The rows are grouped in 4 different ways at once. Each group adds its own fixed numbers to the row, and there is some noise. The rows also spread widely along 12 directions, which tell nothing about the answers.
Some rows, each with its group in each grouping after it:
[ -3  11  -5  -6  10  -4  12 -14  -2  13  -7   0  -1  12   2  11  -6  -1
  -6   4 -16  13 -21 -15   7   9  -7  -9  -5  20   6   6  -9   8  -3   7
  -8   3   3   4   7 -11  -2 -17]
M J_264 tosa J_696
[  0  -3   4  12  -2   6   4  10  -8   1   5   7   1  -7   1   8   2  -1
 -16  -3  13   2   4   6   2  -5  21   0   2  24  -1   7  -4   6  -3  -8
   5   8  -1   1 -12  -8  11 -14]
M J_264 tizu J_696
[ -6  -7   2  -2   0  -2  19  13  -1  -1   7   4  23 -11  -1  -3  -6   1
  -9  -8  14  -2   0  14   0  -9   1   1   8  -6   8  15  -3  -1  14 -11
  10  17   6   9 -13  12   0   5]
G J_63 gumak J_640
[ 5  1  6  9  1  3 12 -2 -3  5  4 -8 14 -5 -2 -8  2  0 -3 -2  7 -7  1 12
 -6  3  8 -8  2 13  0  6 -7  4  6  0 11  7 17  5 -3 -6  7  9]
G J_63 Gufa J_989
[  1 -14  10   5   7  -5   4   4  -9   0  -1  -3  -1   0   4   4  -9   3
  -5  -2  -2  10 -12   7  10 -10   2   0   9   4  -2   4  -5   6   2   3
  -4   9   5  -3   9  -1 -12  -7]
R J_672 tizu J_989
[  8   7   2  -7   3  -8   2  10   4  -8   2   5  -8   0  -2  18  -4  -9
 -17   5 -13   1  -9   1   3  -2  11   8  11  14   3   7  -9   3  -5   0
  -6  12  -9   1  -6   8   1 -15]
U J_388 Gufa J_640
[-12   3  -2  -4   1   1   3  -3   3   4   5  -5  14   3  -4  -5  -2   4
   3   1  15 -10  -2   6   1  14   0  -6   1 -20   3  -1 -10  -4  10   3
   8  -2   5   0  -3   1   3  15]
U J_61 gumak J_640
[ -7  -5   3   8  -4  -6   3   6 -12   3  -3  10   1  -7  -1   9   0  -1
  -7  -5  -2   6  -8  -6   0  -1   1   0   0   9   2   9   1   4   1   0
  -2   3   0  -2  -3   0   0 -15]
R J_672 tosa J_989
[ -8   0  18  -3  -6 -10  -1  13  -6  -3   7   4   1  -2  -5  12  16   1
 -15  -3 -12  -2  -9  -4   2  -6  19  -4   1   7  16  14   4   0   9 -12
 -14  19   9   2  -5   3   1  -8]
U J_388 tosa J_989
[ -2   4  10   9  -3   3   3  -4 -13  -3   4  -8   4  -5   4  -5   0   1
  -1   5   4 -11  -1  10  -5   5   1   2  -1   4  -7  -3  -9  -2   3   4
   5  -3   7  -5  -2  -1   5   1]
U J_693 gumak J_640
[ -3  -2  -3   6   4   4  -2  -3  -6  -1   2  -3  -7   4   5   4  -7   1
   0   6  12   5  -4   5  10   4   5   2   0   6  -9  -6 -13   5  -7   2
   4  -7  -5  -8   3  -7   3 -10]
U J_61 gumak J_640
[ -2  -7  -7  16  -9  -5   2  17   3  -7   6  22   2 -14   0  10  -2  -9
  -6  -4  10  -4   8   4  -6  -2   3  13  13   0  -3   9   0   2  -2  -8
  14   5  -4   4 -11  10   5  -3]
U J_693 tosa J_640
[-14   3 -15  18   0   8  10   7   8   7   5  10   4  -3   7   7  -4  -4
   0   3  19   3   1   1   2   1   4  -2   4   9   4  11   1   4   3 -13
  15   5   6   9  -2  -7  11   4]
M J_63 Gufa J_640
[ -7  -1   9  23   1  -2 -10   5   1   4   3   5  -8   0   5   7  12  -1
   1   6 -15  -2 -14  -7  -1   0   6  -6   7  -1   4   4   0   6   2   1
  -3  -3  17   3  16  -8   0   4]
M J_63 tizu J_989
[  9   9   0  23  -2  -4  -5   4   0 -11  -9   6 -10  -6   8  -4 -12 -15
   3  14 -10 -13   0  10 -17  12 -20  15  21   2 -16  -2 -10   2  -7  18
  15 -10   0  -1   8   8  -1  12]
U J_61 tizu J_989
[  0  -4   4  16  -8   0  -8   3  -7   0  -2   7   5 -12  -7  -1   5  -5
  -3  -5   3  -7   6   4 -14  11   2   0   7   3  -6   1  -7   3  -1   9
  11  -5   4  -1  -9   0   5  -1]
G J_672 gumak J_696
[ -3 -10   1   1  -4  -8  -6   9  -2   0   3  12  10 -14 -10   3   1   5
  -2 -10   0  -9  -7   0  -4   5  -6   4   7 -26  -1   3 -10   0   5  14
   3  -6  -6  -4  -5  11  -5  -1]
M J_63 gumak J_989
[ -8  15  10  -7 -17   1  -9   8 -14  -6  -7   1   2 -11 -11   0   0  -4
 -14  -1   3 -15  11   2 -15  22   5  11   1  11  -2  -2 -10  -8   4  15
   7  -4 -13  -9 -24   9   9  -5]
R J_63 gumak J_989
[ -4   2   0   4   3  -5   2   9  -1  -1  -5   9   4  -5  -2   5  -5  -5
  -9   2  -1   3 -10  -2  -2   3  -5   1   8   3   2  13  -5   3   2   2
  -1  10  -2   3  -6   2  -4  -7]
M J_388 gumak J_640
[-13   3  -9  -2   9  -3  -2  -3   2   8  -1   2   1  10   0   9  -3   2
   2   3   0   9 -15  -7  11  10  -2 -10   1 -11   5   5  -9   6   3   4
   0  -4  -1   2   6  -7  -4  -4]
G J_672 tosa J_696
[ 10   2  -1   8   5  -1  12   2  -3  -5  -2   1   5  -7   2  -2 -13  -8
  -9   4   7   1  -1  14  -3   1  -4   7  10  15 -10   7 -10   5  -5   2
   8   8  -1   0  -7   3   1  -5]
U J_388 gumak J_640
[  2   8  19  17  -1  -4   4  -5 -23   1 -20  -4   9  -7  -4 -19   4  -6
  -6   3   7  -5  -5   3 -14  11  -8  -6  -2  18  -8  13  -5   4   3   9
   2  10  14  -1  -8 -16  -5   0]
U J_264 tosa J_640
[-24   9 -22  10   3   0  12  -1   4  18  -4  20   7   2   5  12  -4  -1
   3   3   6  10 -16 -19   4   9 -16  -9  -6  -2   9  15   3   6   4  -5
   6  -4   0   9   3  -7   5  -8]
M J_264 tosa J_696
[  0  -3  19   7   4  -6   8  -5  -8   4  -4 -11  -3   5   2   5   3  -2
  -8   1 -16  11  -9  -2   1  -6   8  -8   5  32   9   8   2   5   4  -1
  -8  21  23   4   7 -13  -7  -5]
R J_388 Gufa J_696
[-14  -6  10 -13   7  -4   5   0  -6   4   0 -11  22   3 -11 -12   1  12
  -1  -6  24  -2  -7  10  10   4   6 -15  -1 -23   8   8  -9  -3  20  -1
  -3  16  10   0  -8  -6 -12  14]
U J_264 gumak J_640
[-14 -15   0  -4 -10  -1   6   8   5  -2  15   5  10   0  -2  10   2   4
  -4 -10  15   1  11   6   5  -4  12   3   8  -4  11   2   5  -4  14 -11
   9  15   6   2  -9   9  -1   8]
U J_388 tosa J_696
[-18   4  -9   3   4  -5   6   1   8   4   4   5   7   3   5   3  -5   1
   8   6   0  -4 -14  -1   2   6 -14  -2   7 -25   6   3  -2  -1  11   0
   4  -4   6   4  12   7  -2  13]
U J_264 gumak J_640
[ -2   4   3  12  -9   1  -7   6  -9  -3  -5   7   2  -8  -5  -3   4  -5
  -7  -2  11  -9   9   2 -10  14   5   4   4   7  -5   3  -9  -1  -1   8
  11  -1  -4  -2 -16  -4   7  -2]
M J_61 tosa J_696
[ -9  27 -13  11   8   1   3   9   2  -2  -2   9  -7   0   9   7  -5  -8
  -5  21   1  -4 -16   3   2   8  -4   0   1  -2  -2  12  -9   4  -5  -5
   2  -9 -11   2   3   1  14  -7]
U J_264 gumak J_640
[ -8 -13 -12   5  -4   3   5  -2  -7   9   8  10   9  -5   2   6  -6   9
   6  -9  19   1  -3  -1   6   4  -5   1  -4 -14  -7  -4  -9   3   2   7
  11 -11  -8  -7  -2   0   1  -5]
M J_693 tosa J_989
[ -4  18 -10  10  11  -2   1  12   8  -3   1   9  -3  -1   4   5  -6  -6
  -6  16   2  -6 -14   7   5   5   0   2  10 -13  -2  12 -13   4  -4  -1
   5  -6  -8   5   2   4   7   1]
U J_63 tizu J_640
[-10  -2   4  13  -6   1   0   0   2   2   4  -2   4   1   3   0   3  -4
   2   0   5  -5   5   0  -6   8   6  -2   7   4   2  -1   1  -1   8  -3
   8   4  18   3   3  -3   4  14]
R J_693 tosa J_640
[ -2   1   7   1   0  -6   2   9  -9  -7  -2   1   4  -8   4   0  -7  -2
  -5   2  -8  -8 -13   8  -4   0 -13   9  11 -16  -2   5 -10  -3   5  10
  -2   1  -5  -2  -1  15  -8  -3]
M J_672 gumak J_640

New rows. What belongs after each?
[-16   1  -4   7  -5   4  11   8  -4   2   6   4  10  -6   8   1  -5   4
   1   0  12  -6  -3   6   1   0  -7   2   0  -9   4   4  -1  -3  10  -5
   9   0   1   1  -2   8   5   4]
M J_61 gumak J_989
[ -6   0   4  -3  -5   7   0  -7 -11   1  -2  -7   1   2   3  -1  -7   4
  -2   0   9   0   4   4   2  10  -2   4   0   9  -5  -9 -11  -2   3  12
   5  -3  -4  -8  -5  -4  -1  -4]
M J_264 gumak J_696
[  3   7  10  14   0   0   0   4 -15  -7  -3  -1   1 -10  -1  -5   1  -4
  -9   7   6  -5  -1  12  -5   4   4   1   3  14  -8   8  -9   3  -3   4
   4   3  -1  -4 -11  -4   5  -7]
U J_388 gumak J_696
[ -4  -2   2  -2  -8  -4 -15   8  -1  -2 -11  15  -3  -5 -15  10  -4  -7
 -13  -4   3   2   7 -11  -8  18   2   9  12  10  -1   2  -8   1  -3  17
   5   5 -14  -3 -18  -1  -6  -8]
M J_388 tizu J_696
[ -1  -3  10   5 -11  -5 -12   3 -11 -10  -9   2  -9  -1  -3   2  -3  -8
  -3  -1   0  -1   8   2  -7  11  -1  10  11  12  -6  -3  -4  -1   0  11
   4   5   0  -7  -5   1  -8   0]
U J_672 tosa J_989
[-14  -4   1 -18   3 -10  -4   3   4   1  -9   2   3   7 -13   8  -7   2
  -4  -5  -2   8  -7 -10   7  12  -3  -3  10 -11  12   5  -7  -2  11  13
  -3  12  -5   0  -6   1 -18   3]
R J_388 Gufa J_696
[-12  -3  13  15   6  10  -5 -11 -21  12 -15 -12   7   3  -2 -19  -1   8
   4   3  27   6  -3   1   4  14   1 -13  -8  10 -10   1  -9   5   5  11
   5   2  12  -7  -2 -31  -8   5]
M J_63 tizu J_640
[-8 -4  7  5  2  1 -2  0 -8 -1  3 -9  0  3  4  0 -2  3 -2  2  8  2 -4  6
  7  1  9 -2  1  0 -2 -4 -9  1  2  1  0 -1  3 -6  3 -4  1 -2]
R J_61 gumak J_640
[ -2  -4   9  -6  -9   5   6   2 -14  -1  -3  -1   6  -5  -1   1  -8   1
 -12  -6  10  -1   9   6  -3   4   5   9   3  19  -2  -2  -7  -2   4   8
   7   8  -6  -5 -17   1  -1  -9]
M J_264 tizu J_696
[ -6  12  -1   4  -7  -1   8  12  -8  -4  -2   8   8 -10   2   1  -4  -8
  -9   4   4 -11   0   4  -9   6  -4   7   4   4   0  12  -6  -1   5  -2
  10   3  -6   3 -15   9   7  -4]
G J_693 tosa J_640
[ -5 -16   5  18   2   5 -14   7  -4  -1  13  -2  -6   2   3   4  10   6
  -1  -2  17   4   0   5  12  -5  26  -6   2  -3  -4  -4  -7   6  -2  -7
  -1  -1   6  -6   5 -13   5  -3]
M J_61 gumak J_640
[  2  -6  -2   4  -2  -1 -10   7   2  -4   2   6 -13   2  -5  15   1  -4
 -11  -3   6   7   6   0   6   2  24   2   8  17  -1  -3 -10   6  -8   2
   2   2  -8  -3  -6  -7   5 -13]
R J_264 Gufa J_696
[-30  -9 -18   9   1   3   9   1   4  12  10   8   3   8  14  11  -5   9
  14  -1  15  13 -10  -8  15  -5  -7  -8  -4 -12  10   3   8   6  13 -14
   8  -3   9   3  17  -5  -1   5]
G J_264 tosa J_989
[ -1  -2   3 -12   5  -6  12   4   8   1   3  -3   5   8   2  12 -10  -4
 -12   0 -14   4  -5   2   4  -3   3   1  14  11  14   5  -5   1   7  -2
   1  18   8   9   0   9  -5   1]
G J_61 tizu J_696
[-16  -3  12  18  -5   7   8  -6 -24   1  -3 -15   1  -1  19 -12  -8   6
  10   6  10   1  -4  11   1  -2 -13   0  -5   9  -6  -5   0  -1  10   2
   6  -4  13  -9  11  -7  -3   4]
R J_61 gumak J_989
[ -4   6   7   3  -3   4   5  -1   0  11  19  -4  15  -7  -4   3  21   7
  -5  -4  -2 -22 -10   1  -4   5  20 -11  -7 -12   7   1 -10  -2   7   0
   0  -8  11   0  -3   0  18   2]
M J_63 Gufa J_640
[ -9 -15  17  15 -12   5  -8   0 -21  -7  -6  -5  -9  -2   9  -3  -2   1
   0  -3  10   8  12   4  -1  -3   2   8   5  26  -6  -7   2   1   4   3
   3   9   8  -9  -3 -10  -9  -5]
M J_264 gumak J_696
[-15   5  -7  27   2   1  -3   4  -6   2  -4   5  -2  -2   9  -7  -1  -1
  10   9  15  -2 -11   1   0   8  -9  -4   1 -15  -9   5  -4   5   2   4
   9 -14   3  -3  11  -9   2   7]
R J_264 tosa J_640
[ -4  -5   7  -9  -8  -5   2  14 -11  -7   1   7   3  -7  -3   9  -4   1
 -13  -9   3  -1  -2   3   4  -3   4   9   6  -1   4   7  -5  -3   6   1
  -2  11 -12  -4 -13  12  -6 -12]
M J_672 tosa J_989
[-16  -4  15  -7   2  -5   0   3  -7  -1  -1  -8  -3   6   1   9   1   5
  -9  -1  -8  13  -7  -4  12  -4  10  -4   3  11  14   5   0   0  11  -6
 -11  16   7   0   1  -4  -8  -7]
R J_63 gumak J_696
[ -8  -6 -14  26   7   1   3  13   7  -3   5  14   3  -8  12  -1 -11   0
  10   6  14  -4  -8  12   4  -5 -15   4  17 -30  -8   7  -7   3   3   2
  17  -7  -3   5   9   7  -3  13]
M J_693 tizu J_696
[-13  -5  15   0 -13  -1  -7   6  -8 -11   8 -11   0   1   8  -2   1   3
   3   1   0 -12   4   9  -2   1   2  10   9 -14   0 -11  -2  -9  14   7
   3   1   5 -10   4  13  -5  14]
R J_388 tosa J_640
[  2  -9  11  14  -4   1  -6   4  -4  -9   9  -6   3  -5   1  -4   5   0
  -1   0  11 -10   8  17  -3  -1  14   2   9  -3  -7  -3  -8   0   4  -2
   7   4  10  -3  -2   0   3  11]
U J_693 gumak J_640
[-15   1   7   0  -2  -4  -1   1 -18  10 -10   5   7  -2 -11   4   5   4
 -10  -6  11   8  -9 -15   4  10  10 -10 -12  11   5  11  -4   4   4   0
  -6   7  -2  -4 -15 -16  -1 -18]
R J_693 tosa J_640
[ -2   6  -1   5   4  -1   2   6  -1   1   3   5   9  -6  -4   1   0  -1
  -8   3   6  -8 -10   4  -2   6   2  -2   3  -9  -2   8 -11   2   1   4
   2   0  -3   0  -7   2   5  -2]
M J_388 gumak J_640
[ -6  -9  19   5 -11   1 -14  11  -8  -9   2  -5  -2   0  -5   0  11   0
 -12  -7  11  -2  15   7   0   1  26   0   8  15   7   0  -3  -3   8  -5
   0  18   7  -2 -15  -7   0   2]
M J_61 gumak J_696
[  1 -20  -3  10 -11   8   3   1 -12  -3   4   5   1 -11   0   6 -12   0
  -6 -11  24   8  19   9  -1   0   6  14   5  25 -15 -10  -5   4  -7   5
  18  -1 -10 -10 -15   1   4 -13]
R J_388 gumak J_696
[ -3   5 -22  14  13   7   9   7   3  -3  11   8  -5  -1  14  12 -16  -1
   0  12  19   8  -9  17  18  -6   1   3   5  -7 -10   6 -13   8 -10  -9
  11 -11 -17  -1   4   3  12 -12]
U J_672 gumak J_696
[ -3   3   9   9  -9  -3  14  11 -18  -6   0   8  10 -17   8   0  -3  -3
  -9  -1  -5  -9  -7   6 -10  -7 -15  13   4   3   0  12   0  -3   6   3
   5   6  -5  -1 -11  15  -1 -11]
M J_388 tosa J_696
[  5 -12  12  -3  -5  -8  15 -10 -12   3  -4  -3   2  -2   5   8 -11  -3
  -5  -6 -21   7  -6  -6  -6  -2 -14  10   6  24  -1  -4  -1   2   1  10
  -2   8  10  -3   4   6 -12 -12]
R J_693 tosa J_640
[-1 -4 11  9 -2 -5 -8  3 -8 -1 -2  2  2 -7 -3  2  5  0 -3 -2 -8 -7 -8 -1
 -6  5 -1  1  5 -5 -3  1 -9  1  2 10 -4  0  4 -4  0 -1 -5 -3]
M J_693 gumak J_640
[-15 -11 -14  -4  -3  -3   9   1   0  13   7  16   9  -3   0  16  -3   5
   1 -10   4   8 -12 -14   5   0  -4  -1  -5  -9   6   2  -1   6   3  -2
   3  -6  -3  -1   1   4   0 -14]
G J_264 tosa J_640
[-10   4   3  14  -6  -3  -7  12   0  -4  -2   8   3  -7  -1   2   4  -8
  -4   3  -2  -9   0   2 -12   8  -1   2  12  -5   3   8  -1   0   6   0
   7   3   6   4  -3   6   2   7]
G J_672 gumak J_640
[-14   2  -1   0  -5  -6   3   9 -11  -1 -12  13   7 -11  -3   4 -10  -3
  -5  -2  -1  -1  -7  -3  -5   8 -21   8   7  -9   2  11  -4  -3   6  10
   4   3 -12   0 -12  10  -9  -9]
M J_672 gumak J_696
[ -5   4  10   2 -12  -2  -7  16 -15 -13  -3   4 -21  -3  10  15  -2  -6
 -10   4 -14   2  -1  -1  -1  -7   4  16   6  23   1  -2  -1   1   0   2
  -5   4 -10  -8  -2   6  -1 -19]
G J_264 Gufa J_989
[-20  -5  -5   1  -2   5  16   1  -4   7   9  -2  14  -1   7   2  -6   9
   2  -4  20   3  -1   7   8  -4   0  -4  -3  -7   6   2   0  -1  14  -8
   9   1   3   0  -2   2   5   2]
R J_264 gumak J_696
[-13  -3   6  13  -8   2   7   6 -13  -3   7  -1  12  -8   6 -11   4   7
   4  -2  23 -10   0  15  -1  -3   1  -2  -2 -12  -1   5   0  -3  14  -6
  10   2   9  -3  -2   1   2  12]
U J_264 tosa J_989
[ 15 -22  -6  19  -5   4   4  -6  -3   6  12  11   5 -13  -5  10  -1  -2
  -5 -13  14   4  10   8  -6   0  14   3   2  21 -15  -6  -7  11 -14   2
  14  -6   5  -4  -4  -4  12 -13]
U J_672 gumak J_989
[ -4  11 -10  14   6   0  11   3  -6   2  -3   9  -4  -4   9   7  -8  -5
  -4  10   1   6 -14   2   4   0  -8   0  -2  13  -4  11  -6   9  -6  -3
   2  -4  -5   0   4  -4   8 -15]
U J_264 gumak J_989
[ -7 -19  -3   2  -2  -3   4   3   9   4   9   6  12  -2  -5   8  -1   2
  -2 -11   5   7   4   1   1  -2   4  -3  11  -1   7   2   1   4   8  -3
   9  11  12   6  -2   4  -4   6]
G J_388 gumak J_696
[-22 -10  -4  -1  -8   5   8  -4  -4  14   4   9  15  -5  -6   7   0   7
  -1 -10  17   3   6  -7   1   9   2  -3  -5   4   7   1   2  -1  10  -2
  13   1   5   0 -10  -3   3   0]
U J_63 tizu J_696
[ -1  -6 -11   8   8   0  17 -19  -2  21   1   5  19  -2  -5   2  -3   3
   3  -7  11   9 -11  -4   1  11  -5 -14  -8   5  -4   7  -7   9  -3   4
  10  -4  11   3   1 -13   4  -7]
U J_672 tosa J_696
[ -8   9 -14  13   1   0   7  10  13   2  10   8   7  -5   5   5  -1  -4
   1   5  10 -13  -5   6  -4   4   2  -1   8 -18   2   5  -5   1   5  -3
  13  -8   2   6   3   7  14  11]
R J_264 Gufa J_640
[ -5   1   3  13  -5   7 -11   2  -7  -5   6  -7  -6   0   5  -2   4   1
   4   6  10  -7   3  10   1   6   8   0   5  -2  -8  -8 -10   1   1   8
   9  -9   0  -7   1  -5   4   5]
G J_388 Gufa J_696
[ -7  -2 -12  16   8  -2   6   4   6   4  -4  10  -1   2   4   9 -11  -5
  -2   5   3  14  -8  -2   4   1  -5  -4   8  13   0  11   1  10  -2  -4
   5   6   5   6   7  -5   1  -3]
R J_388 gumak J_989
[-7 -7 -8 10 -3  3 15  3 -4  3 12  7  9 -9 10  8 -8  2 -1 -2  4  1 -4  8
  0 -7 -8  5  3  1 -1  2 -1  4  3 -4 12 -4  0  1  0 11  6 -6]
G J_388 gumak J_696
[  2  -2   8  10  10  -1   4   6 -15  -6   0  -3 -10   0  11   4  -7   2
  -7   9   1   8 -14  11  14 -12   3   3   4   8  -5   5 -11   7  -5  -2
  -4   3  -6  -5   5  -3  -4 -17]
U J_61 tizu J_696
[-7  3  9 -2  0  0  0  3 -1 -1  6 -5  3  2  1  6  4  3 -8  1 -6 -1 -4  2
  5  1 10 -3  5  3  9  3 -6 -2  8 -2 -3  8  6  2 -2  0  2 -1]
M J_63 gumak J_696
[  4  -3   1   5  -3   0  12   5 -14   0  -6   4  15 -10  -4 -10  -9   0
  -7  -7  23  -3   4  10  -5   4  -3   2   1   6  -8  10  -9   2   4   5
  11   9  -2  -1 -16  -2  -2  -2]
M J_264 tosa J_989
[  1   6   6  19   4   2   3  -5 -13   8   3  -4  12  -7   0 -11  11   3
   0   2   6  -9 -10   6  -4   8   4 -12  -6  -3  -6   8 -13   5   1   6
   7  -9  12   0   0 -11   9   0]
G J_63 tosa J_696
[ 12 -11   6  14   1  -4   1   2  -3   0  10   3  10 -12  -7  -2   9   1
  -7  -9   5  -7   0  11  -4  -1  15  -3   7  -6  -8   3 -13   5  -3   7
   8  -3   7   0  -4   1   6  -1]
R J_63 tosa J_696
[ 12   1   4   0   3   6  19 -11  -7   6   2 -13  20  -4  -1 -11 -11   0
  -7  -3  12 -10   4  16  -7   8  -1   0   1  13  -9  -2 -17   0   0   9
  12   3   8   0 -10   0   6   3]
M J_61 gumak J_640
